The same things were measured in two ways. Each way mixes the same 12 hidden numbers, adds some noise and spreads widely along 6 directions of its own, which tell nothing about the thing.
Some things both ways: the first way, then the second way.
[ -3 -24   8  13 -26 -23  -3  10  -5   3  -6  -8  23 -28 -13  18 -13  -8
 -32  -2  21  29]
[-48 -26  21  -9 -20   3 -23   1  42  -8   8   6  -6 -47 -31   0 -24   0
 -28  14  17 -12  29  39  21 -27  23 -13]

[ -8 -27  -9   8 -33  -2 -16   6  24  14 -40  -4  13 -28   0  14 -18   8
 -13  -9  20  12]
[-16   5  23 -31  17   5  11  -1   5  18  -4  -9   9  19 -19  11 -17 -38
  -7 -19  17  54 -13  25  10  23 -29 -27]

[ 14   4  -8   2  -7   0  35   4   1 -11 -21  -8  34  17   3   0   0  15
  -8  13   9   9]
[ 18  16  -7 -18 -17   5  12   0 -10  -4  -9  12  10  31 -15  30  -8  10
  -1  42 -10 -18  11  38  -7  -4   4  36]

[-24 -24  -1  17 -22 -32 -16   3  31 -10  12  41  20  22 -36  11  -1  32
 -25  17  16   2]
[ 21   8 -10  14  10  -5  19  -7 -12 -29  -1  54  17  24   6  13  27  25
  -4   6  -1   8  14  12 -12   6  22  24]

[ -2  15  34  -8   3  46   1 -48 -26 -37   3 -24 -16 -15 -24  11  15   3
  26 -43 -16 -27]
[ 34  13  -1  16   2 -12  18 -15  13   0  -4  14  22  25  -6  15 -11  15
 -28  21  20  29  -7  -3  10   2  15 -20]

[ 10 -29 -22 -10 -12  18 -25  27  20  -7   0  30   7  -6   3  10   9  25
   0   2  -9   0]
[ -9 -24  43 -19  26 -14  -6  -3   2  15 -22 -12 -12   2  -8  -1  -7 -13
  -6 -35   6  16 -15  26  15   2 -13 -29]

[ 16   9  10   1 -30  -4  15  -2 -12 -16  22 -22  -5 -27 -44  -1 -13 -35
  19  -3  -1 -22]
[-38  15  18  13 -13   8 -17   2  29 -20 -23  17  -9 -32   2  25 -25  35
  24  28  28 -12  45  40 -11 -21   6 -18]

[ 27  -7  22 -26  -1  -7  -9 -51 -11  -1   2 -19  -4 -16 -37 -18   5 -48
  23  10  32 -15]
[  9 -25   3 -15  22 -13 -15 -25 -20  -9 -10  -9  -6  33 -34  -8 -20  14
 -35 -26   6  37  -6   6   9   4 -35  -2]

[  4 -13 -14  13 -25 -27  -4   9   7  16 -28 -21  13 -25 -16 -15  -4  -8
  -2   4  19  40]
[  5  18  48 -10 -18 -24  21   2  11   4  -3  20  24  10  22   2  -8   6
  12  29  12  -1 -10  20  13  -5  40 -28]

[ 12  12   4 -18   6  33  -2   1  -4  -7  36  -7 -48  -6   5 -23  10  -9
  48  -6 -25 -26]
[ 25   0 -27  33 -28  21  26   5  -7 -11 -21   0  14  24  -2   6  22  30
  -9  38  13  15   4 -21 -37  18   2 -15]

[ 13  36 -29 -23  22  25  -9 -28 -26  24   7 -22 -22   7  14 -27 -17   0
  12  38 -20  18]
[ 18  10   8 -19  33 -40 -19   2 -13  38  -5  16  -4 -35   9  21  -8  16
  13 -11 -21  18 -13  10  21 -11 -20 -13]

[-13  -3 -16  -3  -3  -9  14  33   9  14   1 -28  -9   1  28 -20 -16  10
  -7  27  -4  17]
[  6   0   4  -2  -6  -3   2 -20  16  -3  10  -3  -2  -3 -11  26 -15   6
  -9  30  -8  -2  13   0  16   8   4  -3]

[-12  -4  -9  11 -37 -28  41   3  15 -11 -16   1  48   6 -23  -2 -17  31
 -19 -21  -3 -20]
[ 23   3 -43   3 -22 -11  22   3  -8 -24 -16  15  24  45 -19  16  13   2
 -15  24  -8  24   6   1  -2  60 -12   1]

[ 15 -28  -9  37 -28 -21  -5  19  20  -5  -9   3  16 -14 -15  30  -2 -23
 -20  12  50   6]
[-47 -11  33 -34  14  35 -16  -4  16  -9   0 -20 -14  31 -30  11 -24 -11
   2  -5  19  13  20  41 -26  11 -23   9]

[-33  18   4  36 -10 -15   8   1  10   6 -50  -8   9  -9   7  17  -7 -11
  -7  -8  12  15]
[ 28   8 -10 -19   2  -4  24   0 -25  11   2  17  -2  35 -11  24   6 -29
  -8  24 -13  16   5  28  -3  34  -6  19]

[ 19  19  -5 -19  53  46 -23 -19 -34   5  36   6 -21  18  21  -7  31  12
  13   5 -32  12]
[ 14 -13  -3   7 -26   7  10  12  -4   9  -1  11   7 -27 -18   4  28  27
  -9  14 -19 -21   2   7  -9 -25  18  15]

[ -4  14  22  -1  21  -2   8   4 -20 -12  46  -1   2  14   0   7   5  20
 -20 -11 -33 -20]
[-34 -13  -6   7 -19  24  11 -11  56 -26  -2   3  20 -10 -29  31  -7  10
 -25  20  11   1  24  11  13  -1  16 -11]

[-46 -10 -12  45  -8 -15   8   2  24   2 -50   3  22  24   0   3  16  26
 -15  -9  26  35]
[  6  24  48 -31  61 -11   3 -15  -5 -15   5  -2   6  48   4  -1 -27 -49
  -4 -19  32  63 -21  21  11  29 -21 -14]

[ 28  14  17   0  23 -26  10 -51 -22  20  24 -36  -8  -1 -14 -22  21 -34
   2  -3  14 -21]
[-18   9   4  -5 -47  32  27   2  13 -16 -16  -9  38  22 -30  24  -8   6
   2  16  10  13  -5   0  -4   9 -11   4]

[ 27  36  -2 -32  45  27  10 -37 -36   4  38  -7  -6  15  -8 -12   5 -32
  31  27 -22 -25]
[ 12  30  30  -7 -10   1  22   0   6  15   5  19  18 -15   6  38 -25  39
   5  31  -4 -34  10  30  -3 -49  42  -2]

[  7 -35 -22   3  -3  33 -10  34  16 -12   1  -1   5   9  24  13  15  54
 -19   7   4  25]
[  9 -10  51 -17  31  -8 -30 -30   1  15   6 -23 -39 -14  -9  14  -2  20
  20 -10 -26 -12  -2   5  18 -21 -24  25]

[  4 -12  -9  23 -34 -10  27  -6  11  -6 -40 -14  39  -8  -2  30  -7  19
 -36  -1  34  10]
[ 22   3   6  26   4  -1  -7   2  28   4   7   7  -7 -46 -37   5   5  26
 -18  -4   6 -16  10  14  11 -33  18  13]

[ -2   2  48 -24   3 -13  11 -32 -17  -3  20  16  26   9 -33 -11   2 -19
  -4 -24 -13 -39]
[-20 -25  12 -26  20  -3   7 -20  12 -20 -13 -17  23  25 -15  10 -25 -19
 -41 -15  11  39 -17   8  25   4  -7 -33]

[-22  31 -25  30  11 -18   5   8  -8  11   2 -22 -22  -8   4  -5  14  -9
  14  15 -14  31]
[ -6 -19  27   3  18  -7   5 -10   1  -4 -23   8  -8  21   1  -3   4 -14
 -11 -17  24  34  -2  22   7  24  -7 -31]

[  0  17  38  -7   2  15 -23 -19   3 -15  -7  15 -16 -13   8  18 -11   7
   4 -29 -16 -44]
[ 44   0 -24  32 -10 -18  11  -3  24  25   9  11   8 -52 -27  19  16  27
 -31  18 -20  -9   1  -8  26 -25  26  -8]

[  1 -10  28  -9   8   1 -36   8  19 -15  27  14 -50  11   6 -30  11   0
  28   7   2 -16]
[ 35   3  -2  18  -8 -12  10 -17   2 -15  -1   7  12  18  10  11   3  30
 -14  46  -4   0   1 -17   0   3  20   4]

[-24   4   7  21  -2  24  -3 -18  -6 -13  -7 -11  -2 -10 -23  19   9  -7
  11 -31  -5 -11]
[  3  33  21   8  14  10  23   0  21 -16   9  17  17  11  -1  17 -15  -7
   0   9  36  27  13  16 -14  13  22 -25]

[ -2 -21 -13   7  -6   8 -16  41  31  -8   9  19  -9  30  13  -7  -5  20
  -9  34  12   0]
[-27   9  13 -13   9  15 -18  10  21 -13  -8  -6   3 -19  -7  26 -34  12
  -2  19  12 -13  18  32 -10 -27  12   5]

[ 37   5  29 -48  11   0 -22 -22 -28   7  30  13   3 -16 -17  -2  -6 -38
   5  22 -10 -15]
[ -5  21  22   1  25   8  25 -12  35 -11  16  31  16   6  -1  23  10   6
   1  -2  12  17  13  23   1  -6  26 -16]

[-27 -22 -14  36  -7   2 -14  55  26   5  -7   2 -21  15  32   2   2   7
 -24  27  22  32]
[ 30 -18   1  10  44  14  -6 -18  -2 -27  28 -12 -27  20  -1   2  35   4
  -5   4 -20  12  10 -36 -28  42  -1  22]

[ -5   9  -3   5 -32 -13  44   4  -9  -3 -14   9  29 -21   3  32 -15   4
  -9  -5  -2  13]
[-29  12  25   4  -3  14   0  11  44   6   0  22  -5 -29 -15  17 -23 -20
 -14  27  47   6  29  61   5 -27  22 -17]

Other things, the second way, with their names:
k684: [ 36  11   0  18  14  -4   6  -5 -17  -9 -13   3 -10   5   9  11  25   1
  15   8  -9  22 -11 -16  -3  25 -21  17]
k892: [-29 -36  35 -16 -30  22 -12  -7 -16  17 -29 -24 -18 -17 -15  10 -41  -2
 -18  19  11 -11   7  38   6 -47 -13   0]
k247: [-24   6  16  -3  -1   9   3  10  14  -5 -13   3   4 -12  -5  14 -11   9
   5   0  21   9  13  24 -11  -2   1 -28]
k172: [ 12   7  15 -15  -8  -1  12 -12   7   1   2  -2  19  33  -3  18 -19  -3
 -17  40   7  13  -7   6   5   7  12  -1]
k704: [-22  -8  37 -31  10   1 -30  -8  -6   3  -9 -30 -17 -18 -13  10 -30  27
  18  -8 -10  -4   5  14  -6 -24 -25  -9]
k494: [  9  19  25  -1  11 -15   0  -2  16   7   9  22 -18 -15  12  27  -7 -17
  10  37   1 -10  21  38  12   8  20   3]
k210: [-31 -10  23 -28  -9  -9 -33  26  28  12   5 -13   7 -47 -20  -7 -31  -1
 -18  20  13  -6   2  29   8 -28  18 -17]
k300: [-39  24  13 -16 -13   3 -22  13  24 -23 -10   9  16 -26   2  25 -35  27
  22  36  20  -3  22  30  -8 -26   7  -1]
k149: [-21 -23  25 -32  -8  -4  14  -8   4  21 -30  11   7  36  20  42 -11 -20
  -4  35  -6   7  -6  36  20  12   1  -9]
k438: [ 17 -21  22 -12 -14 -11  -5 -19 -12  12 -10 -27 -18  14 -11   7  -3 -15
   0  17 -21   7 -12  -8  18  30 -25   6]
k419: [ 10 -21 -33  11   5   3  11 -10   6 -26   6  13   7  18 -22  -3  31  18
 -24   7  -5  24  18  -9 -10  29  -1 -10]
k809: [ 16  16  28 -25  20 -14  10 -22  -5  20  27  21  -9  31  13  29 -14 -22
   4  23  -7  30   7  11  11  34   2  -4]
k185: [ -7 -16  18 -22  37   2 -13 -25 -13  17   4  -8 -34   3 -10  20 -33 -26
 -21  -6   5  30  18  28  10   1 -28 -13]
k597: [  7  -2  38   8  -8   9  28 -10  -1  -6   8  33   9 -14  20  18  10   7
  -5  28   1 -19  10  20   4 -39  52   3]
k296: [ -2   3  39 -17   7  -8 -23   0  -9  25   4 -11 -17 -47  -6  11 -34  10
   4   7  -8 -14   6  24   7 -36   1  -3]
k369: [  8  10  -1 -10 -25  11  11  -9   0 -20  15  -5   6   9 -19  18  -6   8
   1  41 -15 -15  22   8 -13  17   6  12]
k425: [  6   8   2   9 -20  14  12  -8   3  -6  27  21   5 -44 -26  25  -7  25
 -12   9 -16 -26  28   5   6 -29  25  19]
k446: [-36 -31  -6 -16 -35   4 -18  11  26   0 -17 -22   6 -40 -41   6 -23   6
 -31  29   3 -12  12  37  13 -37   5 -13]
k832: [ 28  -1  -3  16 -42  19  46  18   6  22  -8  12  31  16   6  24  16  14
 -25  57   1 -17 -13  -3 -19 -11  51   6]
k506: [-16  15  -2  -3  13   5  -8  25  32  -9 -13   2  21  -9 -17   8 -16  -4
 -10   4  35  29  -3  27  -5  -3   0 -13]
k235: [ 13  -1  36 -18  32 -23  -9 -24  -5  18 -19 -18 -23  -3  -3  29 -18 -11
   9 -16 -17   5 -11  22  37  -2 -29  -6]
k611: [-10 -18 -11 -37  21  -3   2   0  -9   7 -13  -1   8  39 -12  23 -25 -14
 -31   8  -2  22   2  33  -2  17 -10 -13]
k898: [-13  36  21  -7 -12  10  19  -7  29 -21 -11   6  30  20 -23  25 -50 -13
 -11  19  44  19  13  43  11  -5   9 -16]
k381: [ -9  -5  38  14  -7  11  13   6  13  13 -10  11   0 -33  14   0   3   5
  -2  21  28  -1   6  26  -5 -42  32 -29]
k361: [ 11   7   8   3 -26   7  28   0   1  17 -12  23   7  -3   7  39  -2   2
  -6  46  -3 -22  12  32   2 -20  27   6]
k708: [-27  10  32  10   0   1  -2 -10  54  -1   8  10   6 -45 -20   7 -24 -13
 -14   1  44  33  15  22  30 -19  11 -37]
k893: [  3 -34   6 -34  -1 -11 -12  -3 -48  16 -18  -7 -26   5 -16   8  -7   2
 -11  -5 -31 -11   3  31  -2   1 -26  15]
k141: [-25   4   5   1 -33  15   4  10  15 -11  -2  17  19 -33 -17   3 -16  15
 -14  27  25   2  17  30  -7 -39  22 -10]
k689: [ 31  17  -2  24  31  -1  16   1   8  -1   7  26  -2  26  24   9  29  -4
   1  32  19  39   5  -9 -24  33  12 -13]
k939: [-14 -19   4 -14 -18   9  12  -4  -2  15 -37  -1  -2  27 -10  27 -13 -17
 -14  24  13  14   2  41   6   6 -18  -7]
k947: [ -2  -3  11 -18  18  11  24  -6 -12  -7 -15  -3  24  42  -8   9 -19 -33
 -29 -11  27  55 -19  13  -1  12 -13 -23]
k270: [-24 -26  24 -29 -12  -7 -20 -10 -31  20 -24  -6 -36  -7  -5  22 -30 -29
   5   9  -8   6  16  43  20   5 -37   1]
k294: [ 15  -7  19   7  -4 -18   1 -11   1  18  -2  25 -16 -19   1  18  16  38
  13  11 -20 -20  16  18   9 -13  12   8]
k472: [ -8 -18  45 -16  52 -13 -22 -24  27  25  13   3 -31 -22 -24   9 -11   6
 -18 -27   5   9  11  43  27 -39  -4  -8]
k866: [-20  -2  39 -23 -10  25  12  10   6   4 -12 -15  -1   6  -2  14   0 -28
  20  16   2   3 -10  25 -11   2  -4   2]
k157: [  4  10  50 -11  27   0  20 -14  35   7   8 -14   8  20 -11   4  -5 -30
 -11  -8  18  24 -19  17  15   9  14 -27]
k595: [-16 -23  30   4  27  -7 -18  -5  33  18 -17  -2 -15 -38 -14  10 -20   2
 -27 -13  18   0   3  33  25 -36  13 -28]
k631: [ -4   9  36 -21  24  -2 -17 -33 -26  13  -9  -7 -39  -7 -17  33 -31  -6
  25 -26 -10  25  15  29  19  -4 -63  10]
k911: [ -5 -38  -5 -12  13 -12 -21 -10 -13   2 -18  -1 -17 -14   7   8   4   7
 -24  25 -12   7   6  18   9 -28  -5   1]
k798: [ -8 -18   2  26 -33   8  15  -5  26  -4  -2  27   3 -22  -6  14  11  11
 -22  37  14 -13  26  18   8 -17  36 -10]
k789: [ 10 -20  -4   2   2 -12 -11 -18 -14   0  11  18 -35  -2 -24   9   4  19
  -7  -4 -18  -4  38  18   3  26  -9   6]

Some of these things the first way, each followed by its name:
[-14  31  -8  39  30  -6 -29   2   1  -8  26   9 -29   4  -1  21  13  19
   8   1 -19   4]  k294
[  5  13   3  27  18   1  -7   6 -11  15  -8 -10 -16   0  25  -1  28 -20
  -4  -3   5  23]  k866
[-15  32  -8  -7  15  21  17  12 -17   7   6 -28 -24  -4  27  -5   0  -2
  14  22 -30  19]  k361
[ 21 -13  28  17  -9 -24 -30 -24   5  -8   4  54   8   1 -15  15  -3 -22
 -10 -21  34 -23]  k210
[  4  -6 -11  -5 -28 -16  19 -17 -12   0   1 -15  28 -40 -37  24 -24 -37
  -1   5  13 -11]  k789
[-15 -10 -21   2 -16  30  -4  46  16 -12  -8  -2  -7  -5  23  15  -8  37
  -9  17 -16  22]  k595
[  7 -14   8  29  -7   7 -15  -4  13  -5  -3  -7   2  -3 -30   4   3 -15
   6 -23  19 -18]  k704
[  1  -3 -12 -42   7  26 -17  -8 -20  15  15 -14 -26 -28  17  -9 -15 -21
  17  31  -8  21]  k809
[-37 -20   6   5  -6   6 -23   5  31   7  -9  18 -15  10  -2  -5   6  13
  10  -5   4  -2]  k947
[-13  -4 -41   0   0   0  21  21  11  17  -3  10  26  17   8  -4  -4  14
   2  23  -8  16]  k893
[-17  17  -2   4  10  33  21   5  -2 -15 -16 -11  14  11  12   8  13  31
   2 -23 -35 -15]  k235
[ 39 -10 -25 -55   0  25   1   4 -13  13  38   6  -3  -7  -2 -24  -7 -16
  23  33 -20 -12]  k247
[-39  22 -12   7  28 -10  10  19 -13  34  12 -18 -14  16  23 -19  10  -1
  -1  39 -21  55]  k597
[ 13  -6   4 -20   7 -32 -27  21  18  12  40  46  -6  13   0 -21 -12  -1
   9  25 -12 -16]  k419
[  5  -8   3 -10  -3  29 -20   7   7  -7  20  10 -44  -6  25   8   6   8
   8   9  -1 -11]  k832
[ 54 -11 -25 -51 -10  17  13  -4 -12   5  12  11  12  16  17 -26  -7  10
  -6  46   5   6]  k506
[ 14  33  42  23  10  -5 -20 -32 -28 -12 -18 -10  -4 -34 -18  39  -2 -48
   0 -10  15   4]  k472
[-21   1  14   1 -12  -3  -2  18  -5  -5  20   1 -15 -24   1  13  -4  11
   0 -10 -21  12]  k798
[ -8 -17 -26   3 -11  11  12   4  17   6  -6  19  18  12   4   5  -6  18
   2   0   6  -6]  k296
[ 10  11  -3 -29   4   6   7   2 -15  17  32  24 -17  -8  11 -10   6 -17
  32  11 -25   1]  k381
